The groups are shells around one centre, one inside the other: the same stretched ball of 5 dimensions in 10 sizes.
Some rows, each with its group after it:
[ 7.2 -1.1  5.8  8.7  6.4  1.9 -4.5 13.6  6.0]
(8)
[ -1.8  -2.3  -2.9 -16.0  12.1  -2.4   5.5  -0.5   2.8]
(3)
[ 14.4   3.5 -11.5   3.2  -9.6  -7.2  -1.0  12.6  -7.6]
(0)
[-21.2   0.1  20.2  14.0  22.4   3.2  -3.2 -15.8  39.0]
(7)
[-5.8 -0.8 -3.2  0.2 -4.2  0.5 -0.7 -7.9 -2.6]
(9)
[-11.2  -1.5  15.4  12.6  17.0   0.9  -2.3  -2.4  29.8]
(7)
[ 14.7  -2.4 -19.7  -1.9 -21.7 -11.8   4.6  18.8 -18.7]
(1)
[-19.1  -1.8  17.1  11.1  16.0   6.6  -4.3 -15.0  25.6]
(0)
[  8.3   0.4 -14.3  -6.8  -8.4  -9.0   4.2   7.4  -8.8]
(9)
[ -8.2  -4.8  13.7  -8.8  16.4  23.1  -9.2 -12.0 -12.5]
(1)
[ -3.8  -1.1 -11.1  12.9 -21.5 -12.4   3.0   0.7   2.6]
(5)
[ 13.2  -5.3 -17.4 -23.3 -13.0   6.7   0.5   7.7 -45.4]
(6)
[  1.7   3.6  -7.0  -0.9   3.5 -12.7   5.0   2.0  14.9]
(8)
[-0.5  5.3 12.0 32.0  4.5 -4.2 -8.0  5.4 32.1]
(3)
[ 7.7  5.2 -0.3 16.6 -5.4 -0.3 -7.8  5.0  2.5]
(7)
[ -1.2   2.6  -4.8  22.7 -11.3 -18.2   2.8   7.1  25.1]
(2)
[-1.0 -5.9  0.0 -9.1  5.2  3.3  1.5  3.9 -6.0]
(0)
[-2.4  6.1  3.7  4.3 11.9 -1.1 -3.0 -7.6 16.8]
(8)
[-7.0 -5.1  4.1 -5.6 10.6  0.8  2.7 -0.5  7.8]
(0)
[  0.7   0.1   7.8  -8.1  14.4  17.4  -8.9  -6.9 -12.0]
(4)
[ -8.1  -2.2  -3.2   9.1 -10.3  -4.7   0.7  -4.5   4.8]
(7)
[-15.5  -9.3   4.1 -17.1  10.7   8.7   3.3 -11.7  -4.9]
(5)
[-2.7  6.3  0.4 21.4 -4.8 -8.0 -3.7 -3.5 20.6]
(4)
[-17.1  -8.2   7.5   1.9   5.3   1.4   2.7  -6.5  12.5]
(1)
[ 16.0  -1.0 -12.9 -12.2  -6.0  -0.6   0.5  13.7 -23.5]
(7)
[-16.1  -0.6  -1.4  23.9 -10.3 -20.5   6.7  -3.7  37.0]
(8)
[-18.5  -1.4  10.8  23.1   2.0  -5.7  -0.7  -8.7  33.7]
(2)
[ 1.3 -2.6  3.9  6.2  2.2  2.8 -3.4  6.4  1.7]
(9)
[  3.6  -3.1  -8.6 -22.6   4.9   2.5   3.7   0.2 -17.4]
(4)
[-20.5   2.5  16.5  19.4  14.6   0.1  -3.9 -17.5  38.4]
(2)
[-22.0  -6.3  16.7  13.2  13.1   0.8   0.4  -8.7  31.8]
(3)
[-4.2  3.9 -0.3  9.6  1.1 -6.3 -0.7 -5.2 16.5]
(9)
[ 15.1  -0.1  -1.2  -6.2   0.6  14.8  -9.9   8.3 -28.9]
(6)
[ 22.1   3.7  -8.4  -3.9  -3.5   4.7  -6.9  15.0 -23.7]
(5)
[  5.7   4.5 -20.8   5.8 -21.4 -20.8   6.5   4.3   2.2]
(1)
[-18.5   1.4  17.1  10.5  21.4   2.8  -3.0 -16.1  34.5]
(6)
[-10.5  -7.6   0.8  -7.6   0.8   5.3   1.5  -6.3  -6.6]
(6)
[  7.1  -5.8 -10.9 -18.3  -8.1   8.0  -0.5   4.0 -35.2]
(0)
[ -6.5  -5.9   7.2 -14.3  16.1  12.4  -1.5  -5.6  -6.0]
(9)
[ -5.0   4.7  19.5  24.7  15.6   7.7 -12.1  -3.8  27.0]
(5)
[  2.2   2.2  -9.3  18.9 -22.4  -8.0  -2.8   2.5  -1.6]
(3)
[ 7.5  4.2 -1.8  5.0  4.4 -5.0 -1.6  6.8  8.9]
(4)
[  4.9  -4.1   0.9 -16.6  12.1   9.3  -1.2   4.6 -14.1]
(6)
[-6.5 -5.1 19.1 -6.0 28.9 16.1 -5.5 -1.7  8.7]
(3)
[ 18.1   3.8 -27.3  -1.8 -24.6 -20.6   7.0  16.3 -13.2]
(8)
[-14.8  -0.1  -0.2  19.9  -5.5 -17.8   5.9  -4.3  35.2]
(2)
[  5.3  -7.1  -6.9 -23.2  -3.6  17.0  -3.6  -0.7 -43.3]
(1)
[-17.5  -7.7   6.9  -6.1   8.6   6.1   1.8 -12.0   5.0]
(4)
[  4.9  -5.7 -22.9 -13.4 -23.1 -10.2   8.6   6.8 -25.4]
(5)
[-17.5  -3.0  17.3  19.7  12.1   0.5  -2.7  -6.2  33.8]
(2)

New rows. What belongs after each?
[ 21.4  -1.6 -11.7  -5.5 -10.2   1.4  -2.8  21.5 -27.8]
(3)
[ 23.1   1.0 -25.3   4.6 -32.7 -12.8   1.0  23.0 -28.0]
(8)
[ 13.9   3.0   3.8  -4.2  12.3  11.8  -9.1   7.7 -11.7]
(1)
[ 7.9  4.6 -5.7 15.1 -9.2 -8.4 -2.8  8.0  6.2]
(9)
[ -3.6  -0.2  -6.7  15.8 -14.9 -12.7   2.4   2.6  11.5]
(7)
[  9.6   7.6 -12.7  15.0 -12.2 -19.7   2.4   9.6  15.0]
(8)
[ -9.5  -0.4  20.6   2.5  25.3  18.6 -10.4 -11.6  10.5]
(4)
[ 8.2  2.8  6.3 16.3  3.8  2.0 -8.0 10.7  8.4]
(2)
[ -0.2  -2.6 -10.7   6.7 -16.9 -10.7   3.7   5.5  -1.3]
(7)
[ 5.4  1.5  6.6 -2.9 13.3 11.8 -7.9  0.7 -5.5]
(0)
[  7.0   2.7 -19.0   2.2 -18.1 -17.5   6.1   6.9  -1.7]
(6)
[ 10.8   1.0 -10.1 -13.6  -0.2   1.1  -0.1   4.8 -17.9]
(7)
[  4.3  -3.6 -14.6 -23.5  -6.1   3.5   3.0  -2.2 -30.6]
(4)
[-18.9  -8.8  19.8 -12.4  30.7  15.0  -0.6 -12.0  13.4]
(8)
[ 5.0 -3.4  8.6 -6.8 15.7 13.1 -5.9  6.6 -7.5]
(2)
[ 7.9  4.1 -0.2 15.0 -4.1 -1.1 -6.6  6.9  3.3]
(9)
[  4.1   0.8 -14.2   7.8 -14.9 -19.6   7.1  10.3   9.3]
(2)
[  1.3  -3.6 -21.9 -11.9 -17.2 -16.9  11.9   4.6  -9.2]
(1)
[ 13.8   6.3  -9.1   5.6  -9.1  -1.3  -5.8   5.6 -11.2]
(2)
[  5.5   2.6 -14.3  13.2 -23.5 -11.4   0.0   4.9  -4.8]
(4)
[ -3.6  -7.7  -0.6 -17.8   7.5   7.1   2.4  -0.8 -13.0]
(7)
[  1.2  -0.3 -12.8   2.5 -17.0  -7.2   1.8   0.3  -8.8]
(9)
[-13.5  -5.8  13.0  -2.8  17.3   8.8  -1.4  -7.8  11.1]
(9)
[ -6.3  -0.2  -3.0  10.5 -10.5  -3.0  -1.5  -5.6   2.9]
(6)
[ 15.1   1.0  -9.6  -9.4  -6.6   8.1  -5.9   6.4 -31.0]
(0)
[  4.7  -3.3   5.8 -14.5  13.5  19.2  -7.6  -0.2 -21.8]
(7)
[ 14.9   0.9 -26.9   0.0 -31.7 -15.7   4.8  13.4 -22.9]
(2)
[ -7.9 -10.9   2.1 -20.8   7.2  13.7   0.9  -4.8 -20.5]
(3)
[-29.7  -5.7  19.7  12.1  17.4   2.5   0.5 -18.7  37.3]
(3)
[ 17.6   1.2 -14.6   0.3 -15.4  -4.8  -1.4  16.2 -19.8]
(0)
[ 2.3  0.5  1.9  6.0 -2.6  8.6 -8.0 -1.2 -9.6]
(0)
[-17.2 -10.0  12.5  -7.7  17.6   7.8   2.2  -6.9  10.5]
(8)
[  7.4   6.8 -14.7  16.2 -19.3 -17.4   1.1   5.6   7.4]
(5)
[-21.4  -3.5  18.7  16.5  14.4   3.5  -3.0 -11.9  32.4]
(4)
[-14.9  -0.5  17.7   9.0  22.4   4.0  -3.0  -9.8  31.2]
(9)
[-9.6  1.4 14.6  8.2 20.8  2.9 -3.4 -6.8 27.5]
(0)
[  1.0  -1.8   7.9 -17.4  18.6  21.7  -8.4  -7.8 -19.6]
(1)
[ 27.5  -2.8 -29.7 -22.6 -26.1  -1.2   2.0  20.8 -56.6]
(3)
[ -2.1  -1.7  -9.2   7.8 -14.9 -10.3   3.3   2.8   2.2]
(9)
[  3.1   5.5  -8.5  16.9 -11.0 -16.6   1.8   4.9  17.4]
(6)
[-5.1  5.9 14.3 24.5 15.6 -5.6 -4.7  0.1 41.6]
(3)
[-16.4   6.9  13.8  28.4  11.9  -8.8  -3.1 -13.1  50.1]
(8)
[  9.6  -2.3 -10.9  -2.7 -15.1   2.3  -2.6   7.9 -25.5]
(9)
[-2.4  3.4  3.8 21.8 -5.3 -1.5 -6.6 -1.8 12.8]
(6)
[  4.5  -2.2  -9.7 -21.8   1.7   4.4   1.9  -1.6 -22.5]
(6)
[-16.7 -10.0   1.0 -15.4   6.1   3.3   6.3 -10.3  -1.7]
(3)
[ 2.3 -2.6 -1.9 -4.9  4.4 -1.5  1.8  6.1  0.0]
(9)
[-13.9  -2.8  17.4  -7.1  26.6  16.6  -5.6 -15.4   9.0]
(4)
[-0.1 -5.6  0.1 -6.1  3.4  3.1  0.6  5.2 -5.8]
(0)
[  1.8   2.2  -6.7 -11.9   5.1  -1.5   1.8  -4.2  -3.7]
(1)
[ 11.4  -5.4  -6.4 -30.2   4.4  19.8  -4.6   2.3 -46.8]
(1)
[  3.7  -0.8   5.3  -7.3   8.2  18.7 -10.0  -3.9 -20.7]
(4)
